The rows are grouped in 4 different ways at once. Each group adds its own fixed numbers to the row, and there is some noise. The rows also spread widely along 17 directions, which tell nothing about the answers.
In the rows, 128 means zero.
Known rows, each followed by its group in each grouping:
[ 95 106 135 123 121 128 123 135 139  98 158 105 151 100 116 183 115 140
 136 127 138  94  94 147 113 108 118  86 108  88 170 142 112 133 156  78
 136 110 121 160 139 133 180 156 118 122 119 128 155 131] | J616 J213 J410 J997
[132 133 125 115 120 150 127 138 143 123 131  87 145 121 128 148 129 137
 131 120 118  97 128 107  81 150 101  91 111 114 149 130 129 142 109 139
 120 107  60 164 134 121 140 162 148 142 149 104 169 123] | J404 J568 J325 J997
[ 92 152 125 103 142 119 101 157 178 131 148 103 139 208  81 175  66 171
 187 121 120  93 171 115 102  69 113  56 219  74 127 184 154  60 112 154
 156 124  88 109 101 108 140 164 110  61 102 104 132 133] | J404 J194 J410 J75
[117 122 118 104 116 119 106 176 128 149 112 120 143 167  75 184  91 106
 192 141 136  96 151 133 171 125 170 110 166 112 128 156 154  78 141 116
 143 137  85 123 126 123 172 156 132  84 107 155 157 124] | J239 J639 J652 J391
[171 120 154 152 151 145 114  90 149 113 111 124 108  75 127 176 134 126
 131 126 130 131 171 148 129 140 142 122 105 107  94 114 180 110 125 135
  94 131 112 150  83 108 124 109 112 169 136 126 121 132] | J602 J213 J531 J989
[ 81 162 131 120  90 101 135 157  90 137 115 112 125 126  98 216 155  77
 160 129  87 106  80 133 110 181 118 128 113 135 147 134  87 174 124  81
 144 107  93 143 146 133 168 161 134 102 129 127 189 168] | J239 J194 J652 J561
[163 155 117 141 153 162  94 107 138 123 139 146  61 184 118  84  85 184
 174 120 130 105 167 121 135 110 105 158 155  78  98 130 191 109 122 100
 144 137 163 122  62  99 131 113  89  87 117 142  66 139] | J602 J568 J531 J75
[121 155 116 139 112 100 142 158 128 112 137 176 156 131 122  77 116 131
 108 143 113 119  81 117 116  88 120 137  81 121 134 113 143 155 131 134
 115 133 136 154 138 139 119 143 120 155 127 117 160  98] | J616 J979 J231 J561
[ 51 169 124 106 120  79 142 157 117 134 106 141 135 149  94 178 155 104
  99 103  97 130 119 101 111 132 129 116 128 128 147 143  72 118 125 164
 142 149 123  97 140 147 121 129 133  67 125 106 166 178] | J404 J639 J231 J277
[128 129 122 116 155 100 104 116 121 124 119 151 102 158 135  93 141 150
 175 130  84 114 117 144 146  74 122 168 156  60 121 125 168 125 114 117
 124 150 132  95  92 131  83 116 102 124  80 118 106 132] | J404 J979 J325 J277
[142 130 154 142 156 154 166 123 150 169 154 185 113 126 102 112 106 170
  79 125 141 169 128 140 112 120  95 100  77 142 118  77 139 111 172 101
 118 122 136 169 102 120 143 115 124 109 185 108 104 116] | J239 J194 J531 J989
[112 131 120 126 142 114 139 146 127 170 128 179 107 158 131  80 101 124
 156 121 136 126 116 132 128 119 116 154 142 124 153 141 117 137 138 112
 131 141 151  94 132 135  99 108 118 109 107 113 105 164] | J404 J194 J410 J391
[144 113 135 121 167 112 111 140 120 163 144 181 130  91 144 109 149  86
 131 164 115 129 140 145 164 102 158 151  91 106 120 107 162 125 136 123
 115 136 122 112 110 137 104  96 118 164 106 128 121  91] | J404 J979 J325 J391
[ 84  59 140 130 116 115 131 143 149 131 152 134 124 144 110 171 104 126
 161 113 144 169  82 181 154 123 104  84 180 118 156 155 100  96 156  87
 135 114 128 120 162 150 141 142 125 119 120 121 136 156] | J616 J639 J231 J561
[ 70  82 140 111  85 145 120 140  84 141 176 140 183 102 103 222 143 156
 137 192 142 146 142 189 166  84 132  97 141 141 117 172 111  75 170 137
 162 135 138 116 126 103 219 127 149 102 153 131 118 132] | J239 J194 J231 J989
[136 178 122 149 122 147 106 116 111 118 117 128  88 132 117 133 124 135
 142 121 135 108 154 107 112 161 121 161 111 128 110 130 139 156 112 129
 127 126 146 133  97 101 134 121 112 103 135 133 114 157] | J602 J194 J652 J75
[140  84 125 107 116 130 127 153 135 135 141 155 116 157  90 141 137 139
 131 121 134 172 118 133 176 162 130 110 140 129 150  86 128 121 154  91
 133 108 100 158 143 144 154 145 155 115 155 133 147 132] | J239 J979 J531 J997
[132 158 108 143 123 120 110 131 126 108 133 146  96 144 119 101 117 125
 152 136 115 114 116 118 144 133 125 162 120 100 124 137 152 150 102 112
 140 131 141 137 107 119 121 118 106 126 120 138 130 120] | J602 J213 J652 J997
[120 156 100 132 151 161 142 128 133 118 131  98  99 115 129 129 102 132
  99 113 143  95 109 103  98 177 110 145  73 102 167 153  97 140 118  92
 141 135 169 138 108 122 160  88 122  86 160 141 123 157] | J239 J213 J410 J561
[134 130 140 115  85 137 119 169  77 177 141 152 110 139 130 129 153  86
 185 130 115  96 139 121 136 173 122 153 124 157 144  96 115 188 167  87
 134  94  77 126 147 133 164 177 150 125 107 132 142 168] | J602 J213 J231 J277
[150 136 107 136 119 151 151 138 118 160 115 176 122 138 124  66  73 141
 149 145 157 110 131 131 136 130 135 177 120 148 134 151 142 113 148 118
 125 160 170 103 123 110 141  86 129 119 136 150 102 152] | J616 J213 J531 J75
[146 130 115 140 132 156  98 151 109 152 126 137  92 136 141  93 119  77
 148 150 124 115 145 111 165 159 123 163 125 131 109 169 149 125 114 151
 135 130 122  90 117 118 138 114 130 133 127 143 120 116] | J239 J639 J531 J989
[148 118 134 142 121 151 134 120 114 137 151 170  96 132 117 113 133 169
 123 143 138 183 129 153 143 131 102 155 119 149  98  97 144 129 145 116
 129 124 150 142 106 109 135  99 128 124 175 123  95 124] | J616 J979 J410 J561
[ 92 170  99  88 108 105 161 184 133 146 138 142 140 176 101 113 117 119
 129 113  95  89  98  81  88 160 107 112 106 110 196 121  81 172 128  94
 158 122  95 146 146 163 153 167 149  81 131 120 179 169] | J239 J639 J531 J277
[114 106 143 125 127 149  91 116 114  89 193 146 132  72 136 142 177 157
  60 154 169 159 156 128 150 103 139 122  61 120 123 105 118 142 142 144
 138 108 160 162 115 123 154 119 133 123 164 123  98  79] | J404 J213 J652 J277
[145 118 121 141  57 135 142 136  85 150 111 161 123 131 118 103  97 139
 215 143 171 133 108 167 135 159 121 191 155 187 143 136 113 187 125  99
 125 124 123 125 166 115 125 135 160 149 124 140 129 185] | J239 J639 J652 J75
[ 80  53 122  96  78 117 133 178 118 116 178 128 161 136 118 152 137 124
 127 113 187 170  88 124 146 156 121  85 151 164 211 135  41 165 134 119
 143  82  92 153 217 171 139 179 188 118 142 109 170 131] | J602 J213 J652 J561
[129  86 159 161 159 124 124 123 154 122  99 169 124  87 137 107  99 105
 100  95 161 127 114 155 161  89 153 118 102 117 126 136 159  79 190 126
  76 153 175 109 135 131 126 120  90 155  97 135 111 139] | J616 J213 J231 J561
[137 124 105 109 137 142 128 146 146 134 158 168 164 109 171  40 114 134
 101 144 134  81 142 114 115  89 127 125  75  86 164 147 147 149 131 149
 129 146 146 117 119 140 141 128 128 167 110 113 120 133] | J239 J979 J652 J391
[ 94 153 116 128  94  97 138 130 113  87 126 155 159 151  97 142 130 184
 125 135 103 127 105 138 120  72 116 128 121 108 125 125 137 124 126 142
 138 154 142 145 114 124 142 141 123 114 128 115 144 142] | J602 J979 J231 J989
[ 92 137  72  77  85 117 125 149 118  67 166 117 160 170 117 129 142 174
 129 134 105 106 111  97 127 129 114 127 126  73 188 147 102 155  98 116
 180 132 136 155 127 153 172 155 153  94 128 130 154 147] | J602 J639 J531 J561
[125 119 122 154 169 144 149 128 135 144 111 111 135 104 138 120 103  93
 111 123 122 113  87 127 112 121  99 128  90 117 130 157 141  95 121 136
  98 142 111 125 118 127 114 104 121 147 142 112 139  90] | J602 J639 J231 J989
[121 141 123 117 169 149 143 112  96 120 124 108 147  93 124 145 125 159
  99 141 153  99 125 116 101  94 135 151  86 115 143 141 113 101 112 156
 114 148 134 130 101 106 121  90 136  94 144 120 110  91] | J239 J213 J410 J75
[ 93 105 108 123 112 139 109 142 114 106 157 116 131 143 135 124 119 139
 148 138 122  98  75 135 136 114  96 127 121  87 161 173 118 134 129  89
 152 118 148 130 136 132 170 140 127 101 118 131 129 117] | J404 J194 J531 J989
[159 132 116 141 137 172 126 132 115 129  92  95 100 144 129 108 121 122
 120  94 161 125 152  75 126 185 117 148 133 166 128 134 120 126 104 191
 101 122  94 129 134 113 104 126 157 108 161 121 125 119] | J602 J213 J231 J989
[ 98 100 129 120 166 115 162 162 173 173 120 119 166 121 136 142  89  67
 139 117  93  93  86 138 100 110 103  72 123  87 171 177 133  80 134 111
 114 141  69 109 143 153 126 139 123 159 105  97 179 126] | J602 J639 J325 J989
[117 125 105 131 147 165 131 117 129 120 152  81  84 165 143 109 103 178
 153 109 129 113 100 119  84 148  54 140 144  89 156 156 103 144  96  97
 148 117 134 126 103 121 123 107 129  84 151 106 100 143] | J602 J979 J410 J277
[ 83 164 141 145 118 109 120 131 141 119 116 137 123 111  99 185 120 129
 104 125 155 144 162 124 102 135 139 106 133 154 109 165  96 121 116 190
 124 139 149 111 132 112 124 113 118  97 142 107 135 171] | J616 J194 J652 J277
[ 94 187 144 130 132  61 151 134 170 120  90 214 138 134  77 145 123 140
  78 108  82 141 137 134 127  86 162 103  95 100 109 105 165  89 163 139
 119 182 172 128  99 127 137 124  79 124 111 121 157 192] | J239 J194 J325 J561
[ 53 151 125 133 124 101 113 145 111 112 117 124 141 132 112 156 121 119
 103 112 136  99 112 109 115  93 128 118 128 125 144 189  91 110 122 178
 138 147 144  93 142 120 134 137 115  81 110 115 139 143] | J602 J639 J652 J997

New rows, each followed by its group in each grouping:
[139 148 141 133 152 111 115 152 147 140 142 186 104 138 107 116 136 108
  86 127 141 182 174  90 144 140 145 117 128 159 103 105 128 123 119 196
 117 118 123 125 125 134  86 126 128 118 149 110 131 107] | J616 J194 J531 J561
[ 89 116 125 103 124 157 122 128 138 125 162  96 177  82 153 185 134 141
 107 142 132  76 160 132  85 114 114  75 101  84 160 184 110 110 136 150
 145 130 128 121 114 118 192 128 135 126 129  99 130 161] | J404 J194 J410 J391
[ 84 129 107 124  93 121 131 154 153 112 175 149 152 132  85 174  95 144
 108 158 151 146 132 140 145 132 133  79 117 120 147 163 116 103 130 112
 172 127 155 156 130 122 191 110 130 104 168 136 155 129] | J602 J213 J652 J997
[112 107 120 126 142 144 109 154 124 115 153  91 142  85 120 159 144  83
  79 140 144 132  96 104 140 162 125 106  65 128 153 136 106 131 116 129
 124  97  95 167 150 138 149 128 150 132 166 129 170  52] | J404 J639 J325 J997
[134 157 124 122 134 141 150 127 161 135 170 155 143  90 155 100 138 134
  84 156  97 122 140 118  72 130  93 106  59 100 135 119 135 161 120 134
 134 128 136 154 100 129 144 113 121 170 155  94 141 139] | J616 J194 J325 J277
[ 94 117 104 111 107 110 141 143 148 124 158 135 127 167 120 136 118 132
 167 131  96 139  99 142 123 136  86 106 160  88 162 153 115 145 105  94
 168 125 108 132 132 154 131 144 134 128 127 106 153 160] | J602 J639 J652 J989
[107 120 125 115 159 136 110 137 173 102 151  99 112 122 112 184 139 116
  80 109 127 151 156 103 128 154 127  73 123  86 138 146 111  93 121 151
 144 121 126 134 111 140 151 123 119 102 150 116 142 133] | J616 J639 J410 J561
[125  87 135 113 128 163 120 108  94 123 135 112 122 113 118 164 155 161
 131 119 150 128 129 148 147 129 118 140 109 113 132 103 129 113 165  90
 125 124 120 151 108 120 169 131 139  93 145 135 102 128] | J602 J639 J652 J277
[145 127 124 102 128 136 135 117 139 139 127 143 133 119 133 136 143 155
 135 132 115 134 177 134 114 132 130 126 143 116 120 121 146 121 123 164
 123 145 109 114 101 120 122 116 140 145 133 108 123 178] | J616 J979 J325 J561
[143 149 149 166 126 117 106 150 152 123  99 148 106 127 108 118  84  98
 123  91 166 125 146 102 123 147 145 119 124 160 115 134 144 133 127 166
  90 117 115 135 144 125 105 157 116 141 118 124 148 136] | J602 J639 J531 J561
[121  72  99  96 153 146 139 136 141 175 144 129  83 158 136 123 104 120
 193 105 163 131 119 144 154 188 120 143 172  99 200 140  86 135 131  43
 152 122 133 101 141 158 118  88 145  82 121 135  99 187] | J404 J213 J652 J391
[113 148 133 138 132 137 123 179  84 203  82 150 111 154 112  88  87  80
 154 109 151  83 115  99 137 140 137 169 124 188 134 153 118 115 166 138
 110 132 104  84 160 110 131 140 132  79 111 143 129 134] | J404 J639 J325 J997
[110 110 122 115 130 115 126 153 178 118 185 154 151 136 102 138  94 146
 110 142 146 153 148 129 130 110 127  69 128  99 152 138 130 108 127 125
 147 119 126 153 123 149 143 133 131 128 145 112 143 112] | J602 J639 J531 J277
[130 129 116 154 148 121 136 173 145 180 112 192  81 163 102  73  70  82
 140  99 154 127  93 126 166 163 136 144 100 137 152 109 136 132 175  47
 121 128 154 125 144 146 134 115 101  99 123 155 126 146] | J602 J979 J652 J391
[155  92 136 161 130 174 146 125 108 184 117 147 100 125 139  89  72 136
 188 126 176 124 111 169 132 152  98 168 141 167 134 144 132 137 160  83
 102 126 139 112 137 108 128 111 135 131 134 135  87 163] | J239 J194 J231 J989
[ 86 116 122 102 154 134 109 152 147 118 168 107 163 100 143 144 117 121
  90 118 170  84 150  90  95 104 140  84 102  97 186 168  84 133 117 166
 134 117 120 124 143 152 137 141 141 101 114 110 133 120] | J404 J639 J531 J391
[141  83 160 142 167 133 119 134 192 129 134 156 125 124 100 133  93 133
 102  88 172 153 148 139 148  93 138  65 120 105 129  96 168  79 175 118
  93 120 106 159 125 140 122 158 108 137 126 120 124 103] | J602 J639 J652 J989
[159 183 122 149 192 136  92 124  83 152  97 128  78 115 164  50  96  84
 198 120 117  19 111 112 114  98 133 238  90  75 125 144 176 163 123  88
 103 146 148  84  80 113  88 111  73 120  44 149  80 112] | J404 J639 J410 J561
[150  84 113  85 145 166 154 123 127 150 110  91 133 141 157 127 150 131
 170 103  74  85  90 142 115 149  84 130 130  64 165 121 149 109 155  71
 117 139  77 119 108 138 164 139 135 140 115 115 138 166] | J616 J979 J410 J561
[140 115 129 146 156 132  88 129 134 110 130 137 102 105 142 112 131  97
 111 131 132 135 133 121 164 127 138 140 107 103 113 144 165 108 119 145
 109 130 150 123 113 123 118 113 106 153 118 132 121  93] | J602 J194 J325 J561
[113 121 121 118 145 119 110 137 196 120 103  76  84 177  84 222 108  99
 183  92 105 142 149 130 141 193 123  64 212  76 136 163 133  85  90 116
 138 118  84 118 116 134 128 141 121  97 123 120 170 181] | J239 J194 J652 J75
[108  73 105 104 100 145 141 151 151 138 127 150 189 131 116 129  98 148
 100 142 142 121 128 147 160 108 139  87 127 117 156 182 140  46 165 141
 133 162 144 113 141 123 200 109 150 131 156 134 145 148] | J404 J979 J531 J997
[103 114 135 123 130 164 114 133 143 131 209 119 107 122 154 137 151 143
  90 129 145 156 155 108  90 155  75  80 122 129 152 133  70 167 107 157
 160  81 116 132 133 133 134 144 150 117 166  86 117 143] | J239 J568 J231 J75
[142 126  95 117 118 131 152 129 138 111 135 160 150 110 131  80 131 143
  96 132 148 147 128 110 133 152 129 155  85 125 164 114 116 155 113 138
 125 150 148 147 133 149 112  99 156 152 155 124 139 140] | J404 J639 J231 J989
[151  77 130 125 162 177 119 105  73 166 158 109 107  51 191 123 136  85
 185 165 156  81 116 164 129 152 120 190 101 110 170 164 104 167 120  75
 120 115 131  93 123 129 127  83 143 162  99 137  91 131] | J239 J213 J531 J75
[114 128 104 118 121 140 154 123  82 162 112 150 145  84 136 147 125 104
 145 166 126  95 120 158 143 137 146 185  92 126 146 164 122 106 144  91
 138 172 164  92 112 113 172  62 133 127 127 152 122 169] | J602 J213 J325 J75
[100  98 181 104 108  63 134 118 114 103 127 231 159 122 110 126 172 190
  97 100 136 169 141 154 151  20 166 114 146 131 128  67 130 118 193 172
 103 153 143 123 148 147  99 176 118 135  78  99 113 168] | J616 J213 J531 J561
[132 125 152 131 115 117 150 112 104 161 117 174 110 106 111 148 124 141
 171 129 140 137 127 174 125 134 136 157 127 150 133  94 127 157 157  85
 117 133 122 134 128 117 119 119 128 134 122 127 118 185] | J239 J213 J652 J997
[151 169 105 136 166 145 117 135 124 132 131 120 135 102 135 103 103 109
 129 163 142  85 143  99 114 125 143 157  76 107 122 151 158 134  83 157
 114 134 126 141  94 109 112  96 120 132 136 130 129  68] | J239 J194 J652 J391
[135 157 127 125 115 116 135 141 139 105 123 134 160 110 109 137 116 130
 141 127 122  88 119 117  98 107 138 117  92 108 146 107 146 152 136 118
 109 124 100 166 130 134 139 174 124 149 107 126 171 128] | J616 J639 J231 J75
[158 208  94 121 106 117 147 186  86 144 127 212 137 170  92  30 119 128
  91 158 117 127 121  61 151 125 146 192  45 163 113  72 161 151 140 133
 134 141 131 170 115 115 137 129 135 110 166 148 148  61] | J602 J213 J410 J561
[111  90 125 127  96 142 102 118 138  73 127 115 127 131 128 143 140 160
 119  96 133 116 103 133 142 138 109 104 128  91 156 144 129 127 146 110
 127 120 147 147 142 127 172 160 125 125 123 124 137 162] | J404 J194 J531 J997
[ 96 136 155 136 101 107  91 136 109 126 124 200 120 144  77 163 140 157
 115 132 147 165 186 144 189  87 169 125 154 158  81 123 149  82 181 174
 134 147 174 102 118  97 157 132 110  82 119 139  98 160] | J404 J194 J231 J997
[144 157 129 152 125 152 147  99 130 134 109 131  80 136 115 133 126 170
 130 102 114 140 121 134  95 168  85 147 108 134 114  94 138 153 129  96
 123 129 132 154  94 112 133 109 122 113 167 116 115 184] | J602 J979 J325 J989
[123 159 132 153  97 125 103 130 109 117 124 157 105 151  92 146 115 164
 124 148 156 183 176 124 150 130 135 147 166 184  70 153 139 103  99 209
 134 136 152 118 112  87 116 108 129  98 167 121 106 126] | J602 J194 J325 J561
[114  47 137 157  98 164 118 117 114 103 128 100 116 127 139 142 121 158
 125 113 173 184  89 160 160 141  94 119 167 167 123 180 110  87 124 162
 115 115 134 123 161 108 136 116 150 132 173 115 113 120] | J602 J213 J325 J561
[106  80 136 137  76 127 143 122 109 112 120 148 138 117 153 118 132 146
 142 105 131 132  84 168 127 124  94 134 136 136 156 156 108 142 157 116
 123 136 150 115 163 130 149 141 135 168 118 110 129 197] | J602 J213 J410 J561
[ 97 133 136 161 112 114 130 131 143 116 108 129 107 163  88 160 108 134
 141 118  92 152  68 155 133 119  88 106 136 106  95 141 155  89 133 104
 126 128 120 146 115 114 138 131  99 110 150 120 149 115] | J404 J639 J231 J277
[145  84 134 116 141 166 114 120 148 124 156 103 118 120 125 161 121 156
 139 115 172 140 166 129 124 143 115  95 146 115 146 126 121 110 128 128
 126 108 104 146 125 123 136 136 149 127 146 114 116 135] | J602 J568 J410 J75
[142 136 135 132 132 128 123 133 122 138 166 184 129  95  98 142 134 138
  87 165 166 186 175 128 154 126 157 136  84 158 106  92 132 127 130 150
 132 123 138 156 111 125 121  96 144 127 175 130 116  86] | J404 J639 J531 J989
[ 87 142 128 153 111  98 156 150 133 126  82 153 137 153  65 166  89 125
 113 119 119 153  71 141 143 126 125 114 118 145 115 150 134  67 148 113
 114 154 147 144 134 117 153 107 113  92 159 133 167 129] | J602 J194 J531 J277
[123  73 167  99 163 114 150 116 165 130 184 181 156  66 130 151 149 155
  96 111 167 157 156 156 122  84 148  74  99 101 179  51 103 147 184  99
 108 112 121 162 138 168 115 149 136 150 110 101 117 149] | J616 J213 J231 J989
[101 102 152 152 159 113 119 126 153 117 152 154  99 109 135 108 122 122
  95 107 152 166  96 141 127 107 107 111 108 110 143 128 105 141 126 125
 113 115 145 128 139 150  87 123 109 134 123 105 116 113] | J239 J639 J652 J277
[ 70 147 141 159 139  95 135 111 136 124 119 152 101 108  96 208 139 120
  92 133 107 179 119 163 134 124 122 114 128 124  97 159 103  89 116 155
 138 158 175  95 102 119 122  67 103 101 155 112 132 175] | J239 J979 J231 J989
[117 102 150 155 108 103 124 140 141 137 139 177 100 114 110 157 121 113
 135 129 150 182 117 165 148 154 134 108 131 154 130 118 112 150 139 112
 124 111 138 134 152 139 122 121 129 148 141 120 140 163] | J239 J979 J531 J391
[117 149 100 150 101 135 132 138 112 128 116 120 127 136  97 133  72 149
 170 158 153 128 105 144 129 136 120 168 137 149 121 181 129 118  95 122
 139 143 145 129 125 101 132  85 137 103 161 142 129 124] | J404 J639 J325 J989
[140 118 127 123 147 145 124 123 120 110 119 114 114 119 102 152 137 142
 109 109 141 137 102 118 134 147 127 130  90 117 134  94 131 115 131  98
 109 114 111 178 121 128 133 126 136  98 165 136 137  92] | J404 J568 J531 J561
[149  98 114 117 132 150 138 160 128 166 124 145 127 133 118 104 100  94
 150 136 151 124 121 128 166 157 142 137 119 136 153 133 139 114 144  99
 118 126 102 133 142 130 143 120 144 134 141 146 145 109] | J239 J213 J652 J997
[176 178 144 120 187 127 128 136  97 204  83 154  90 139 132 105 148  71
 157 130  81 113 180  92 122 139 139 179 133 140  80 110 171 111 103 196
  94 145  55  79  79 114  58 115 123 130 111 111 123 107] | J239 J639 J531 J561
[ 90 135 106 119  76 113 112 113 117  46 106 102 132 149  99 177 172 177
 114 114  80 140  83 133 144 129 106 123 128  82 122 138 141 113 113 128
 147 146 140 157 114 121 172 144 125 110 147 127 158 151] | J404 J639 J325 J561
[127 139 109 116 111 134 124 145 129 111 125 158 138 152 117  95 142 144
 101 130  96 125 116 112 152 115 114 131  96  94 128 125 164 111 149 127
 135 150 144 142 111 126 165 138 120 124 140 125 137 122] | J404 J194 J410 J989
[ 92 167 133 178 157 119  90 149 126 117 153 123  71 140 103 152 106  95
 108 139 134 154 107 106 131 132 106 129 117 136  98 165 113 122  89 151
 144 102 150 117 114 112 108 102  99  88 148 122 129  75] | J602 J979 J410 J75
[112 131 150 141 129 145 147 108  99 130 155 155 132 109 123 124 124 187
 122 135 137 116  99 153  99  73  96 137  92 125 126  96 127 141 169  99
 123 123 144 152 109 107 147 133 109 103 138 119  97 118] | J616 J213 J231 J997
[143 139 106 105 118 110 126 108 120  75 140 130 127 135  92 176 158 176
 159 149  96 148 131 143 152 123 132 150 124  69 125  89 157 140 104  87
 150 140 119 178  81 131 133 123 130 126 134 131 140 119] | J602 J639 J410 J989
[137 130 142 158 111 143 130 144 128 133  92 163 101 142 131  54  88 137
 118  73 187 118 120 104 112 143 115 147 126 179 152 135 109 159 157 156
  92 128 150 113 170 121 111 158 131 125 115 118 114 182] | J239 J194 J410 J75
[136 120 146 136 117 120  94 137 147 102 140 129  75 135 116 181 176  82
 119 104  84 157 128 120 159 187 119  92 120 100 114  99 151 140 133  99
 133  91 100 158 115 142 154 162 112 145 135 123 162 141] | J602 J213 J531 J561
[100 119 122 126  85 152 100 110 125  92 163 130 127  96 134 187 161 158
 106 152 141 144 183 152 146 155 131 110 121 114 125 164 110 131 130 154
 163 133 189 120 108 107 199 108 131 120 148 126 107 200] | J239 J194 J231 J391
[125 114 107 116 152 142 130 151 129  97 148 104 161 111 118 110  92 154
 106 126 192  99 109  91 119 111 144 126  85 118 186 127 107 132 120 124
 116 118 116 175 145 140 128 137 153 100 137 134 139  67] | J602 J213 J325 J989
[129 104 155 111 129 105 117 145 139 137 124 176 115 123  95 169 149 121
 126 103 134 163 153 140 169 138 161 106 136 129 131  72 136 117 186 105
 113 122 121 140 137 142 144 159 125 120 110 133 135 168] | J616 J194 J325 J561
[113 142 123 127 149  92 129 149 128 129 136 164  86 175  91 106 108 131
 159  95 132 140  98 111 143 126 123 152 138 105 163  90 110 161 131  70
 140 122 129 140 135 160  89 143 116  84  99 130 126 135] | J602 J639 J410 J989
[121 172 136 132  97  94 125 106  99  63 120 159 128 132 119 107 145 194
 130 101 125  94 106 108  90  79 127 160 101 108 150  86 127 194 123 127
 116 132 144 161 124 128 106 173 116 122  91 117 129 156] | J602 J213 J531 J75
[117 157 116 137  82 149 125 138 130 122 120 138 149 124 121 139 123 135
  91 150 134 135 190 107 123 137 129 111 129 163  88 192 141  91 104 234
 142 154 132 107 113  90 162 109 142 134 175 113 137 151] | J602 J213 J652 J989
[ 97 124 109 143 117 105 139 140 145 116 129 138 110 154  97 154 110 111
 139 126 103 162  80 144 153 154 104 117 138 110 139 147 125 115 115  96
 147 133 138 138 130 138 132 110 117 122 144 127 163 137] | J602 J639 J231 J997
[135 122 132 115 102 129 140 122 119 133  93 127 134 140 111 174 154 133
 150 121  86 142 146 138 135 141 111 123 153 125 103 129 154  97 129 154
 124 148  80 120 108 115 141 139 139 143 139 107 147 165] | J602 J639 J410 J989
[127 162 107 133  92  93 141 135 136 112 116 170 128 166  85 124 101 156
 174 145 104 141 103 153 139 123 124 148 140 105 120 124 163 135 116  95
 138 147 143 154 111 121 129 126 113 128 130 134 151 151] | J239 J194 J652 J561
[156 129 116 115 183 118 116 125 151 112 180 127 134 112 134 118 116 145
 157 167 127 124 146 131 116  85 128 133 123  64 138 116 151 146  82 126
 130 121 107 145  90 142  77 111 123 149 114 108 120  70] | J616 J979 J410 J989
